The same things were measured in two ways. Each way mixes the same 11 hidden numbers, adds some noise and spreads widely along 6 directions of its own, which tell nothing about the thing.
Some things both ways: the first way, then the second way.
[ 18 -24  65  18  26  18  25   0 -28  -9  -4  22 -14  19 -33 -18  15 -14
  36  44]
[-10  -2   6   9  -6  -9   5 -14   7  18 -19 -23  -9  -4  -7 -13  21 -11
 -31  15  12  17  12 -15   6]

[-15 -21 -11   9 -11   4  -2 -18   7  13  -4   3   7 -32  29   3 -28   0
 -13 -10]
[  4  -3 -19   9   3 -29  22 -17   4  22   1   9  18   9  -3   9  -2  -6
 -13 -15  17  22   8  -5   5]

[ 12  -5   3  32 -18 -16  17  -6   1  -8   7  16 -12   1   8 -16  12  -7
   7   3]
[ -8 -24  -5 -21  15  11 -37  21   3 -20 -28 -25  19  -8   0  -3   4 -20
 -23 -10  47  33  13  29   3]

[ -1 -17   5  -1  46 -11  -6  -4  17  -4   5  -1   4 -28  13  -1   1  14
  23   8]
[ 12  -2 -20  -6  -7  19  -4 -16 -21 -12   2  16 -36   7   0 -24   3  -6
  35   7 -16   6  14  -2   7]

[-20   2  -9 -19 -24  10  13  -9   5   9  -3 -21 -16  -8 -12  16 -11  -2
  -5   0]
[  8  -2   7   8 -11   0  17 -18  16  13  51  33  -1 -17 -18  12  52 -31
 -21  -3  17 -17   4 -14 -16]

[ 24  -6   7  14  -7  -8  28   3 -21  -5  12  14  26  -9  18 -35 -15 -17
  16   1]
[  2   6 -13 -10   4   4  -2  20 -33   9  11   8  -6   1  -6  17 -14   8
  40  -5  -1 -32 -18   9  -9]

[  6  14 -15 -42  -5 -12  36  13 -16   0   2 -11   6   2  -2 -28 -12 -12
  25  22]
[ 16 -24  -4 -17 -12 -21  28  21 -13  11  53  35   2  -2   8  -5  48  -2
  -8 -12  -4 -23   2   5 -26]

[-14 -17  18  21 -46  33   8 -12 -38 -12  -9  20  -3  32  -1  11  23 -49
  29 -20]
[-17  -3 -12  -2  16  34 -40   9  -9 -38 -32 -15  -4 -47 -15 -23  28 -12
  27  24   1  10  14 -23 -22]

[ -8  12 -22   5  25 -25   1   3  42   5  -3 -10  27 -29  13 -13 -15  12
   4 -16]
[ -4  21  19   2   8   9 -14  26  -5 -14 -10 -21 -18  19   6   4 -25  36
  19  19 -25 -17  -8 -10 -15]

[  0   8   6 -25 -14  -2  11   1 -22  -4 -20  10  -3  20 -37 -11  -7 -24
 -13  25]
[ -9 -10 -30   7  -7  10  24  -4   2  12   0 -23  -7   7  -6  11  35  -3
  10  -3 -13  -3  -1   6  12]

[  0  27 -25 -29  -7 -15   2  15  -3   0   1 -15 -16  24 -31 -11  15  10
 -12  36]
[-12 -21 -12 -10  -1  32 -35   7  10 -32 -27 -21  13 -34  -5 -12  20 -20
   3   6  27  15   8  18   8]

[-10  -4 -26  18 -27   4  11 -22  21   5  -4   4  -1  -2  30  -6  17 -10
  -2 -17]
[ -4 -22 -34 -20   5 -11   9  10 -14  -3  -9  -3   9  13   5 -16  23  -4
   4 -20  24  10  22  17 -14]

[ 15   1 -18 -10 -29  -7  29 -17 -34  15  -6  -4 -14   2 -12 -31 -32   4
   0  33]
[-24   8  15  26  29  -8 -12 -12 -15  25 -34 -25 -19 -15 -21   8 -25 -35
  -4   7  22   6   3 -15   0]

[ 27  -6  18 -49  -2 -24 -23  -5  11 -33   7  23  18  -2 -21   6  18 -21
  -6   0]
[ -4  -8   1   9 -30 -26  50  -5  22  17  17   9   6  -1   2  12  -1  -8
  -8 -11 -12 -24   2  13  -4]

[ 36 -42  21 -16   8   7  -5  21   0 -29 -12  20   2  -4   8 -11  62 -12
  62  14]
[-24   1  31   9 -11   0  14  10  -7  36  57  18  24 -16 -11  35  25 -21
   6 -23  20 -21   5   6  -8]

[-25  -5  -6  30 -13   4 -16  11  20  -8   1  -8  10  -9  16   9  23  -5
 -14  -7]
[-12   3  15   8 -41 -22  31  14  19  17  -1  -6  10 -25 -25  11   0 -22
 -40   1  14  -3  -6 -21 -22]

[-10   3 -12   8  11   2   8   3   2   5  -3 -16 -12   2  -7  -6   6  -1
  -7  10]
[  8   1 -21 -20  -1  29 -19   9  -4 -17  12   0  -6   3  -6   4  19   8
  16   6   0   3  -9  -3  -5]

[ -6  17 -22 -21  33 -18  -7 -29  35   9  10 -35 -14 -11 -17  10  -9  28
  -4  -3]
[-15 -12   6  24  -6 -22  39 -22   9  19  25  15   4 -23 -10  -7  38 -40
 -13 -11  15   5  40  -5 -13]

[ 17 -16  30  23 -14  11  25  15 -18   0  -3  10  -8  12 -13 -20  14   8
  42  22]
[ 22  -3   5 -14  -5   7  -6   7  12 -22  24  16   8  -1   3   1  26  -1
 -15   4  26  -8  15  24  -6]

[ 39 -48  61  38   9   3  -7 -12   9 -45   6  53  -9  -5   9  12  61 -53
  23 -34]
[ -5   0 -13 -19  -7   7  -9  21  21 -37 -17 -22   1  12  -4  -8 -12   4
  -9  -1  16  19  12  -5 -28]

[-26   7  16  38  36 -10 -29 -36  27 -22  20   6 -12   9  -6  33  32 -17
 -22 -33]
[-25   8  12   4   6  37 -41   6 -19   3 -12  -9  -1 -59 -35  16  22 -37
  11  16   8  15  -8 -34  -9]

[-11  -7 -11  43 -35   3   4 -24 -14  21   6   7  22 -18  17 -12 -47  13
  -1 -18]
[ 10  18  10  19  24 -20  -1   1   1  -9 -12  -5  -2 -25 -12   4 -26 -12
 -15  23  25   3  11  -8 -13]

[-23  21  -7   9 -30   1  27   5  -2   7  17 -26  -5  13  17  -2  -2  15
  -7  -3]
[-23 -21  18   4 -20  16 -14  -8  -7  15  -5  13   9 -40 -12  -5  26 -37
   9  -8  21 -20   5  16  13]

[-17  17 -18   6  15   7  -5  -8  45   7  12 -10   6  10   2   2  34  23
 -18  -4]
[-13 -22  -8   2  -5  -3  11 -11  -9  35   4  10  20   5  13   8  27   8
  25 -19   3 -41  -8  34  24]

[-16  -5 -14   1  64  -9 -22   7  45   3   4 -22   6 -31 -19  -3  18  32
  30  41]
[ -7  -6  23  17  -6 -16  12 -23 -26  54 -24  12 -38  14   0   9 -11 -13
   5  -2 -40 -27 -21  -3  22]

[ -5  -5 -28 -28  -3  23  31  37 -50  18  -6 -49 -12   0  -5 -30 -11   8
  35  62]
[ -4   0   1  -1 -10   9  -6 -12 -25  34  22  40   1 -18 -14  19  11 -14
  30 -10  -8 -24 -26 -16   3]

[  4 -19  28  -5 -21   2   2   7   2   2 -12  28  18  -5   6 -10 -10  14
   9  14]
[-11 -18   6  28 -14 -34  33 -26  26  25 -36 -17  22  24  22  -4 -14  11
 -19 -14   3   4  23  38  44]

[  4  -3  -5 -25  48   1  -1  13  54   6   9 -24  44 -36   2 -29  12  28
  24  42]
[  0  -3  14 -16 -12 -26  16   2   9  51  49   6  35   7  12  21  26  13
 -31  -5  32 -10 -14  11   4]

[ -9  30 -19   8   4 -10 -10 -23 -32   8  12  -9 -10  30 -19  -3 -19  19
 -56  -1]
[  2  24  30  15  17  -2 -37  14  15 -24 -29 -30  -5 -39  -6  -5 -56   8
 -17  53   5  16 -15 -35 -10]

[-21 -12 -15  10   2   6  -2  -6  15   5   2   2  10 -25  19   6   3  -4
  -9  -9]
[-11  -4  14  18   8  -4  -5 -12 -11  27 -21  -8 -32   7  -2  -1 -23  -7
  11   7 -18 -24 -24 -13  11]

Other things, the second way, with their names:
<583>: [-16  20  -2  27 -11   7   8 -31  21  13  14   0  14 -31 -22   6   6 -12
  10  14  23  -5   5 -30   2]
<350>: [ -9 -16  -2 -21 -21  18  -7  10 -10  12  -8  -6  -1  16   9   3  22  11
  14  -9 -11 -20 -10  27  16]
<399>: [ 12  33  12 -16   7  24 -42  10   8 -34  17  17   9  -9  -2   8 -30  25
  29  23  10 -14 -10 -15 -23]
<21>: [  7  -4 -39 -21 -29  11  17 -12 -12   7  -1  26  -6  13  -9   1  27  -2
  25 -16  -1 -28  -3  15  -4]
<51>: [  1 -23  15  -6   6  -3 -11   8   9  15  26   9  42   5  14  44 -11 -12
 -11 -33  20  21  -6  48  33]
<623>: [ -6   7  24   6   5 -30  15  18  19  25  23  -2  46  -5 -10  49   9  -8
 -50 -17  27  21   0  -4 -17]
<195>: [-17  22  -6  18  -7   7  11 -12   7  14 -17  -1 -10  18 -24  31 -14  -2
  22 -11 -14 -27 -15 -19  -9]
<615>: [  7  -1 -11   5  12  -4   0  -9  13 -15  10 -16  -3  -4  -6 -15  17 -18
 -28  11  38  40  32  -7  -5]
<56>: [ -6  -1  -1  16  -4 -18  51  -1  11  19  22  -3  -3  26   0  33  19  -6
  -4 -22 -21 -14  18  20 -10]
<302>: [-17   2  21  19  -2  12  -9 -15  20  -9  15 -13  -1 -23  -3 -20  17 -10
  -4  20  12  25  30 -22   1]
<304>: [ 23 -30   7 -13  -1 -52  23  -4   6  25  23  25   0  38  37 -14 -20  12
 -29 -15   4  -2  -4  25   9]
<628>: [-17   2  31  30 -20 -17  38  -1  16  32  25 -11 -16  -2 -10  19   2 -16
 -21   2 -15 -21  -7 -14  -2]
<749>: [  7  -2   1  -5  10   8 -27  29  10 -48 -30 -24  -6 -30  -7 -16 -10  -5
 -20  28   6  25   5 -16 -22]
<9>: [-38   2  23  35   1 -38  37  -5   2  43  -4 -13  29 -21 -12   8  14 -16
 -10 -13  38 -30  28   6 -10]
<82>: [  2   2   9  19   6   2  -9  -7  11 -30 -21  -6 -15 -47 -21 -23   8 -38
 -19  28  26   6  27 -13 -17]
<774>: [ 10   9  -4  -7  -1  12 -27  23  -3 -38 -20 -17 -23 -33 -12 -29 -10   2
  -2  43   8  -1  -7 -27 -23]
<225>: [  0   9  -8 -14  14   0 -31  20  24 -44 -33 -31  29  -5   7  -7 -35  23
  -9  16  31  33  11   1 -13]
<282>: [ 26 -15 -47 -16 -16 -11  42   5 -22  12  32  31 -10   3  -5  -3  56   3
   9  -6 -18 -20  -7  -5 -16]
<498>: [-11  21 -29   2   1  43 -33  -4  -5 -25 -39 -32  -2 -23 -18   2 -13  11
  44  27  -3  13  -5 -12  13]
<542>: [-27 -17  16   9 -10 -13  22   1   6  42   0 -19  11  10   0  19  25 -13
 -18 -20   7 -15   1  20  10]
<300>: [ 13   4  13 -26 -17   2  -1  14  13 -16  -4  -8 -22  45  16  -1 -24  20
 -10   2 -10  -8   0  23  -7]
<311>: [-24   6  22  23 -16 -27  40  -5   1  61  25 -11 -23 -26 -31  18  15 -39
 -32   8   5 -23 -23 -44 -23]
<681>: [  7  -1  -7  -2 -13 -16  20   8  33 -23  10 -13   6 -18   9  -6 -31   3
  -4  17   9  -5   3  13 -11]
<605>: [-18 -24  17  24  -2 -23   6 -17  40  12 -18 -36  26   6  23 -16  -3   8
 -37   4  18  25  17  14  35]
<455>: [ 16 -18 -18  -5   3  -8  15  -3   4 -18   6  17  -6  13  12 -12  24   5
   2  -6 -18   6  18   7  -8]
<295>: [-13  26   5  11   8  19  -7  29   5 -13  17 -18  16 -32 -40  45   2 -21
  -4   4  29   2  -4 -21 -30]
<394>: [  7   1  -1  -8  -4  20 -14  25   8 -35  -6 -11   2   9   5   0  16  28
   5  10 -15  -1   4   4 -10]
<46>: [-23 -15   9   7   9  26 -16  10 -13  -5   3  -5 -10 -30 -16   3  38 -31
  19  -4  12 -24   7   9 -10]
<556>: [ -8 -25  -6 -14  14  -5  -1  32   0  -5   8 -30  31 -19   5  13  25 -15
 -28  -7  23  47  19  22  -4]
<60>: [ 12   6  -5  14   4  -7  24 -15   5  12  26  26   3  25  -6  40  -9 -10
  10 -27  -1  -8   5  21  10]
<107>: [ -3  13  47 -11   4  -8 -35  23   8   5 -16 -12   2 -11   6   5 -32  17
 -26  28  -1  -6 -27 -20 -16]
<44>: [ -8  -4  -7   9  30  27 -27 -15 -12   5 -41 -20 -20  27   0  32 -30 -13
  30 -14 -11   3 -12  36  38]
<444>: [-21 -12 -13  -5  28  26 -50   5  -4  -9 -50 -39  11   1  -5  12 -13 -11
   1  -7  19  51  -3   3  21]
<589>: [-16  -7  19  10 -26 -13  23  -6   3  32  -2   4  -7  12   7   7 -13   4
  10  -9 -26 -33 -12   9   9]
<25>: [ -2 -14   8 -14 -33 -14  22   1  16  16   8   0 -15  30  14 -15  12  11
 -21  -4 -14 -15  -4   3  -3]
<439>: [-20   4  -1   9  -6  21 -18 -21  13 -13 -26 -12 -13 -14 -19 -19  14 -25
   1   9  16  14  19 -23  -6]
<317>: [ 21  -2 -16 -17  -5  21 -16  22   3 -44  12  -4  -4 -25  -4 -11  11   1
  -3  24  -3  33   8 -10 -11]
<729>: [-14  -2  -2  13  13 -27  17  -5  -3  43  -1  -8  32  19   2  44 -33  -3
   0 -31  15  16  -4  23  23]
<537>: [ 21  13  -3 -32  -1   9 -19  24 -15 -16   9  19 -19  38   5   4  -5  32
  10   2 -25  -1 -13 -15 -24]
<788>: [  3 -15  10   6  24 -38  24  -5 -10  40  21  16  -7  27  29  10  -3  19
  12  -9 -19 -49 -18  17  -2]
<18>: [-11 -11  46  16   4 -22   5  -8  19  36  35  18  15 -11   5  14  22 -14
 -28  -5  18 -32  -7   1  -4]
<395>: [ 11 -32 -15 -12 -12 -12   2 -14  -8  11 -39  10  -3  10  18 -13   2  -2
  -7  -9 -18  13  -1  29  31]
<646>: [ -8  11  32   2  10  21 -41  -7 -12  22  11  12   4 -25 -13  19   7 -16
   4  11  22  -9 -13  -8  10]
<541>: [ 24 -10  -5 -18 -24 -19  28  13  23  -4  46  11   9  25  23  -1  11  30
 -19   1 -15   8  -2   6  -4]
<218>: [ -7  -8  13   5 -33 -15  19 -15  13  16  11  20   8 -32 -10 -16  19 -27
 -18   1  26 -19  13  -3  -8]
<733>: [ -5  -9   4  -6 -18 -11  20 -15   6  45  22   1  11  33  14  25   2   8
  -7 -19  -9   9  -8  20  29]
<501>: [-33 -11  29  42   2 -19  21 -13  28  28 -19 -26  17 -13  -4  20   3 -21
 -19  -9  10 -20   6  14  13]
<75>: [  4   7 -12   1 -19  -1  17 -12  13 -12 -19 -13 -19  -2 -11 -13   6 -15
 -17  15  -1  23  26  -8  -6]
<804>: [-19  23  27  15  18  -1 -20   2   3   1  -1 -23 -29 -18 -11 -17 -24   0
   5  37  13 -21  -9 -45 -30]
<660>: [ -5 -26  10 -11   0   3 -25 -11  12  13  -4  -4  16  -4  12  -9  22 -10
 -26  -2  25  19  -2  15  24]
<600>: [-13 -25  10  -1  27  13 -27  26 -26  -3  -4 -14   6 -36 -11  11  23 -39
  -8  -7  25  29  15  17   2]
<597>: [-24  19  21  -2   3   7 -17  16 -19  35  14   3  36 -28 -24  40  28  -1
   1  -4  15   1 -11 -27 -16]
<703>: [  5 -29 -20 -17 -13  -7  11 -16  -5  19  23  46  31 -12  11   1  40  -9
  15 -27  13 -20   2  26   7]
<680>: [ 12 -11 -51 -12   0   9   0  -4  14 -41  -6 -11   7   3   6 -32  27  14
   7   9  15  30  26   0  -4]
<551>: [  1  40  -4   2  -1  20 -14   7 -17 -13  -9   0  -7 -20 -33  11  -1   3
  16  22  -7  22  11 -47 -24]
<273>: [  9 -14 -23 -26 -26  -5  13   5  13  -3  14  16  32  22  14   6  13  19
  -2 -22  -2  20   5  19   5]
<361>: [ -6  -7   4 -12 -22  -4   1  -1  -6  29 -16  31   8  24   4  23 -12  16
  19 -28 -34 -30 -33   2   4]
<243>: [ -9  -6   7  12  26  11 -28  -5  -4  -9  -9 -23 -34 -17 -11 -12 -31 -38
   2  16  30   5  -3  -1   4]
<249>: [  4  -3  -6   5 -14 -21  38  14  14 -16  24  -6  11  -7  -2 -18  41   2
 -26   5  20   7  42  -2 -28]
<517>: [ -2  12 -21  -3  -1   6   7 -21 -29  28  -6  -1 -27  13  -7   1  -5  -3
  33   5  -1 -15  -2   5  13]
<11>: [  9 -13  12  -6  17 -15 -13  29 -14   9 -12 -14   5   1   9   8  -1   8
 -28   7   3  10 -13   8   4]
<450>: [  6 -11 -33  -1 -10 -22  27  -3 -20  -4 -35  14  -4   2  -2 -15 -14 -10
  21 -17   2  -8  21  21  -4]
<479>: [  6   8   3 -14  -4  13 -14   7 -12  -3  13  30  26 -14 -19  32  25 -14
  -3 -16   9  27  12  -3 -10]
<232>: [  5  -7   6  -3  11  -8  -4 -16 -20  29  -5  10  -9  55  29   6 -15  29
  19 -15 -24   3   0  26  35]
<128>: [ -7  -9  21  22  -7 -16  28   0  -1  25  11   2   7   9   4  27  -9 -12
  -4 -20  -3 -10  11  35  22]
<344>: [  7   5  -5 -16  15  17 -29  15 -13 -24 -25 -13 -16  36  10  -6 -11  29
  13   6 -13  17   4   1  -1]
<409>: [ 17  11  -4 -14  21  18 -31   8  -7 -35  22  14 -24 -15 -11  -3 -19 -15
  13  19  11  18   2 -19 -27]
<4>: [-19  11   7   3 -13  11   4 -14 -13  41  12  17  15   3  -5  27  20  10
  32 -12 -12 -29 -12  -3  10]
<619>: [ -6   4  11  20  30 -34  18  18   3  18  20 -22   6  -5  -4  16  -5  -2
 -30   9  17  10  -2 -23 -23]
<2>: [ -5  13 -15   8 -12  -5  23 -13  11  -2 -23 -34 -46   3  -4 -26 -25   5
   9  36 -20 -12  -4 -25 -11]
<795>: [  6  13   1  -8  -4  -9  16   1   4  21  12   5  17  46   8  37  -2  27
  -3 -19 -11   2  -3  15   6]
<484>: [ 10 -17  -3 -12 -18 -32  10  -5  19   8 -16  -3  24   4  17 -17  -3   9
 -45   4   8  47  11  -2   9]

Some of these things the first way, each followed by its name:
[-17  18 -12  36  12 -17  15  -8   5  10   6   9   9  -1   4 -19 -18   9
 -10   2] -> <11>
[-30 -17  20  47  28  16  -9 -12   6   3  10 -10   6 -13  24  10   3  11
  -4  -4] -> <484>
[ -9  -9 -16 -14  17 -12 -19  21  -4  -4 -10   0  19 -17  -5  -9  -6   1
  21  22] -> <317>
[  2 -27   0   2 -11 -14 -13   1  27  -8 -10  13  29 -44  10  -6 -18 -18
  29  -2] -> <623>
[-29  -9   9  25   4  24  13 -17 -11  12  -5 -25 -11   2  21  18  -8  14
  -3 -29] -> <302>
[-12 -10 -18 -19  -8   8   0  13   9   0 -20 -13  13  -1   4 -14  16 -10
  34  27] -> <597>
[ 24  -5  17 -16 -15  -4   8 -17 -17 -13  14   7   1   9  10  -1   2  -9
 -11 -24] -> <399>
[  1  -7   8   6  -5   6   2   1  -4 -12   5   0  12   6   2  -8  24  -7
  17   9] -> <107>
[-27  14 -43  63  16 -16  17   2   7  25   7 -34   3 -25  13 -22 -32  27
  25   0] -> <600>
[  0 -22   8  15  17  15 -10  16  -3  -9 -13  -5  -6  -4 -17   3  34  -1
  22  12] -> <628>
[ -8   3  20  52  13  18  17  -6  16   4  20 -23 -15   7  -5  -2  20   3
  -3   2] -> <21>
[ -3  -5 -12 -28 -40  10  16  18 -41   2 -22 -18 -19  23   5 -11   5  -6
  -1  27] -> <273>
[ 38   5  16 -28  41 -17  20 -28  14  -6  30   7  21 -18 -26 -23 -16 -10
  18   1] -> <788>
[-28 -27  -8  39 -30  11 -15  -2  -1   0 -20  -3 -19   2  23  17  19  -2
  30  -9] -> <479>
[ 35 -16  17 -23  32 -13  30  20 -18 -11 -13  -2 -20  -1 -14 -32  10 -17
  49  44] -> <537>
[  2  -3 -19  18 -12 -15 -13 -28   3   6  -8   2 -39   2  -5  16  -2  16
 -36 -22] -> <60>
[-34   2  -6  17  -5   0 -44 -27  34  -9  -2  19  19   4  14  30  17  -6
 -55 -35] -> <498>
[ 19 -16  10  14 -20  -1  20  12 -52  -8 -16   8   9   9 -13 -34 -10 -24
  53  29] -> <556>
[ -9   2 -38  -6   9  -9   5  28  45   7  -2 -24  21 -36  -4 -18   6  12
  50  17] -> <46>
[-12  20  14   6   7 -17  19 -32  12   2  25  -5  -5   3   8   5 -17  13
 -34 -17] -> <646>
[ 23 -29  -6  10   6  -9 -20 -16  -4  -7  -9  21  -4 -10   9 -10  16   2
  -8   5] -> <729>
[-16  -9 -14  10  -2  -8 -20 -15  45   3 -17  -4   6 -21  13  10   5   7
  -6 -14] -> <795>
[-20   7 -20 -26 -11   2  11   4  21  10  21 -31  23 -26  19  -3 -20   6
  10   0] -> <703>
[ 26 -13  -7 -23 -17 -24  -5   9 -28 -12  -6  18 -12  -1   4 -12   6   4
   1  15] -> <51>
[-12 -20  -9  53 -25   3 -14 -15  17   1   6  19  15 -15  40   2  12   3
   5 -28] -> <450>
[  3  -5 -26   3   2  -7  16 -14  -8  16  -5  -2  23 -32   4 -25 -47  -7
   2  -3] -> <619>
[  0 -31  -3  16   7  13  -6  21  24   2 -11 -15   1 -39  -7  -2   6 -12
  27  10] -> <195>
[  7 -31   1  30  36  -6 -36  -3  61 -11 -12  -3  22 -48 -20   6  20  -1
  58 -10] -> <56>
[  2  -2 -25 -13   7  -7  16 -13   1  12  11 -11  -7 -16  28 -13  -1  24
 -13   6] -> <304>
[ -8 -10 -16   4 -16  -8   1 -11  13   1 -27  20 -13   3  22   0  17  -6
   0  -8] -> <344>
[ -9  -7  11  13  14  -4   2   5  23 -16  19  -8  -4 -20  16  13  14 -23
   0 -18] -> <361>
[  3  -6 -32 -10 -37  -3 -12  -1   1   5 -12   3  12  -2  15 -13   4   2
 -10   3] -> <225>
[ -3  -2  10 -16  21  -3   6   7  12   7  -2   2   7 -11   1  -6 -13  22
 -14  14] -> <605>
[ 38 -31  25  38  20  11  25 -12 -68  -6  14  -4 -31   3 -12 -18  -2 -12
  37   9] -> <409>
[ 17  -2   1  -4 -15 -21 -10  -3 -12 -11 -15  26 -17  22  -8  -4  24  16
  -4   4] -> <128>
[ -3 -11   3  -9  -6  16  -9 -11  -4  -4  -3  -5  25  -8 -11  -5   4 -11
  -6   9] -> <2>
